All rows are made from the same 6 directions, up to rounding. Whole rows:
[[ 2.04 -1.73  1.64  0.67 -0.96  0.09 -1.40  1.02 -1.06 -1.29  1.46 -0.91
   0.04  0.55 -1.15  0.54  0.50  0.24  0.77  1.69]
 [-2.24  1.24 -2.29 -0.83  1.26  0.55  0.81 -0.68  1.91  0.97 -1.73  0.39
  -0.58  0.15  0.33  0.03 -0.17 -0.02 -0.88 -1.15]
 [ 0.65  0.09 -1.29  1.03 -0.58 -0.37  1.94 -0.26  0.30  2.97 -1.18 -1.43
  -1.20  1.03  0.26 -0.76  1.07 -0.27  0.33  0.71]
 [ 2.09  0.06 -1.43  1.55 -0.84  0.91  1.77 -0.93 -0.51  0.87 -0.54 -0.71
   0.49 -2.20 -1.02 -0.73  1.16 -1.09  1.02 -0.49]
 [-1.36 -0.99 -0.85 -0.93  1.12  0.70 -1.77  0.79  2.37 -0.73 -1.15 -1.05
  -1.80  2.24 -1.20  1.41  0.50  0.71 -0.84  1.43]
 [ 0.55 -0.12 -0.16  0.33 -0.28 -0.10  0.00  0.33 -0.92  1.03 -0.01 -1.74
  -0.86  1.12 -0.55  0.55  0.30  0.04  0.38  0.89]
 [ 0.13  1.10  0.14 -0.24  0.54  0.15 -0.19 -1.18 -1.22 -1.17 -0.81 -0.25
   0.52 -2.72 -0.53  0.56 -0.35 -0.93  0.02 -1.33]
 [ 2.01 -0.92  0.29  1.30 -1.09  0.04  0.89 -0.17  0.02  0.18  0.19  0.19
   0.46 -1.03 -0.21 -1.03  1.00 -0.46  0.70  0.44]
 [-0.24 -0.70  0.57 -0.77  0.56  0.51 -2.44  0.99 -0.57 -1.56  0.52 -1.63
  -0.86  1.43 -1.57  2.02 -0.25  0.54 -0.07  1.22]]

The start of a row, then its end:
[ 0.94 -1.65  0.16  0.56 -0.61  0.48 -0.40  0.82  1.26 -0.54  0.69  0.41
  0.02  0.86 -0.51 -0.37  0.79]	[0.42 0.24 1.19]
[-1.96  0.52 -0.44 -1.30  1.43  0.28 -1.04 -0.37  1.55 -1.28 -1.25  0.62
 -0.39 -0.30 -0.06  0.75 -0.45]	[ 0.10 -1.07 -0.67]
[-0.86  0.05 -1.76 -0.12 -0.28  1.40  0.52  1.10  0.36  0.63  2.35  1.31
  1.22  1.68  0.11 -0.34 -0.73]	[ 0.97  0.37 -0.61]
[-1.16 -0.70 -0.62 -0.43  0.40  0.71  0.07  0.07  3.32 -1.32  0.03  3.19
  1.01 -0.41  0.73 -1.19  0.07]	[ 0.45 -0.78 -0.73]
[-0.33 -0.09  1.51 -0.35 -0.04 -1.11 -0.47  0.24 -0.31 -0.14  0.24  0.38
 -0.14  0.62  0.96 -0.13 -0.42]	[ 0.30 -0.33  0.36]
[-1.07  1.29 -0.29 -0.44  0.65 -0.69  0.76 -0.98  0.10  0.77 -1.49  0.07
 -0.36 -0.80  0.87 -0.19 -0.29]	[-0.44 -0.57 -0.95]
[-1.27  0.29 -1.89 -0.44  0.40  0.78 -0.01  0.89  0.27  1.57  0.34 -1.28
 -0.96  2.78 -0.50  0.88 -0.23]	[ 0.77 -0.03  0.49]
[ 0.03 -0.15  0.08 -0.43  0.81  0.56 -1.30 -0.55  0.46 -1.95 -1.23 -0.58
 -0.37 -1.53 -1.32  1.07  0.30]	[-0.51 -0.32 -0.08]
[-2.36  0.70 -3.65 -1.17  1.87  2.72 -0.39 -0.59  3.15 -1.51 -1.36  1.10
  0.28 -1.13 -1.54  0.86 -0.06]	[-0.05 -0.84 -1.78]
[ 0.63 -0.45  0.97  0.37 -0.18 -0.95  0.25 -0.47  0.60  0.11 -1.23 -0.06
 -0.60 -0.56  0.46 -0.57  0.70]	[-0.38 -0.23  0.57]
[ 0.84 -1.60  0.55  0.43 -0.95  0.11 -0.77  1.80 -0.31  0.50  2.00 -0.79
 -0.41  3.10 -0.41  0.26  0.24]	[1.07 0.58 2.01]
[-0.64  0.79  1.16 -0.24  0.11 -1.59  0.78 -0.73 -0.02  0.65 -0.85  0.97
  0.00 -0.61  1.84 -0.94 -0.38]	[-0.24 -0.57 -0.59]
[-0.72 -1.59 -0.26  0.19 -0.55  0.12  0.84  0.95  3.81  0.14  1.03  3.68
  0.92  1.60  1.72 -2.28  0.38]	[ 1.11 -0.56  0.32]
[ 0.72 -1.48  1.55  0.00 -0.74 -0.21 -1.72  1.89 -1.19 -0.41  2.30 -1.00
 -0.35  2.92 -0.50  0.88 -0.25]	[1.11 0.49 2.03]
[ 0.96 -0.41  1.82 -0.15  0.45 -0.69 -1.64 -0.69 -0.66 -1.89 -1.67 -1.57
 -1.00 -1.67 -1.07  1.18  0.54]	[-0.79 -0.23  0.77]
[-0.32  1.18  0.78 -0.29 -0.12 -0.83  0.19 -0.01 -2.38  0.77  0.90 -0.43
  0.34  0.23  0.80  0.25 -1.09]	[ 0.04  0.22 -0.57]
[-0.06 -0.75  0.77 -0.53  0.67 -0.07 -1.87  0.19  0.47 -1.41 -1.07 -1.38
 -1.30  0.38 -1.14  1.38  0.40]	[ 0.02 -0.43  1.19]
[ 0.54  0.40 -1.33  0.39  0.28  0.54  0.36 -0.66 -0.33  0.77 -1.59 -2.18
 -1.09 -0.60 -1.34  0.79  0.79]	[-0.71  0.26  0.17]
[-1.49 -0.66 -1.83 -0.77  0.44  1.73 -1.10  1.70  1.29 -0.16  1.71  0.11
 -0.09  3.13 -0.95  0.98 -0.47]	[ 1.39 -0.08  0.57]
[ 0.01 -1.31  2.43 -0.39 -0.30 -1.07 -1.51  1.07  0.28 -1.20  1.12  0.85
 -0.05  1.49  0.77 -0.06 -0.29]	[ 0.83 -0.34  1.31]
[ 1.08  0.27 -0.31  0.32  0.03  1.01 -0.22 -0.77 -0.94 -1.54 -0.05 -0.18
  0.92 -2.71 -1.33  0.44  0.13]	[-0.85  0.52 -0.95]
[-0.40  1.33 -2.52  0.45  0.21  0.43  2.16 -0.97  0.28  2.50 -1.55 -0.89
 -0.56 -0.38  0.04 -0.44  0.46]	[-0.61  0.11 -0.91]
[ 0.15 -1.96  1.11  0.28 -0.46 -0.48  0.04  0.43  3.47 -1.03 -0.01  3.00
  0.45  0.27  1.27 -1.89  0.83]	[ 0.53 -0.66  0.79]
[-0.95 -0.04  1.54 -0.65  0.03 -1.09 -0.47  0.47  0.12 -0.33  0.84  1.45
  0.37  0.92  1.53 -0.46 -0.84]	[ 0.64 -0.53  0.01]
[-1.75  0.69 -1.58 -0.33  0.49  0.40  1.78 -0.81  3.04  0.26 -0.62  3.61
  1.32 -1.22  1.74 -1.99 -0.22]	[ 0.02 -0.85 -2.03]
[ 0.91 -0.46 -0.86  1.25 -1.17  0.03  2.26  0.01  1.04  1.83  0.54  1.41
  0.75  0.14  1.05 -2.09  0.72]	[ 0.02  0.48 -0.11]
[ 0.36  0.56 -1.05  0.28 -0.26  1.28  0.68 -0.30 -0.63 -0.67  1.30  1.30
  1.87 -1.82 -0.37 -0.42 -0.46]	[-0.29  0.60 -1.62]
[-1.82  0.53 -0.75 -1.55  1.50  1.18 -2.15  0.33  0.07 -1.90  0.01 -0.62
 -0.29  0.40 -1.38  2.12 -0.93]	[ 0.39 -0.57 -0.44]
[ 1.06 -0.88  1.81  0.16 -0.82 -0.13 -1.12  1.00 -1.55 -1.30  2.37  0.45
  1.03  0.38 -0.09  0.15 -0.53]	[0.48 0.60 0.57]
[ 0.91 -0.93 -1.11  1.21 -1.12  0.00  1.64  0.76  0.84  2.72  0.34 -0.59
 -0.71  2.33  0.31 -1.11  1.07]	[0.43 0.56 1.35]
[-0.02  0.52  2.51  0.06 -0.23 -3.21  0.70 -0.58 -0.97  2.11 -1.80 -1.13
 -1.74  0.86  2.21 -0.65  0.12]	[-0.28 -0.58  1.05]
[-0.23  0.79 -1.10  0.07  0.20  0.15  0.68 -0.35 -0.51  1.25 -0.69 -1.17
 -0.57  0.15 -0.26  0.32  0.07]	[-0.26  0.12 -0.25]
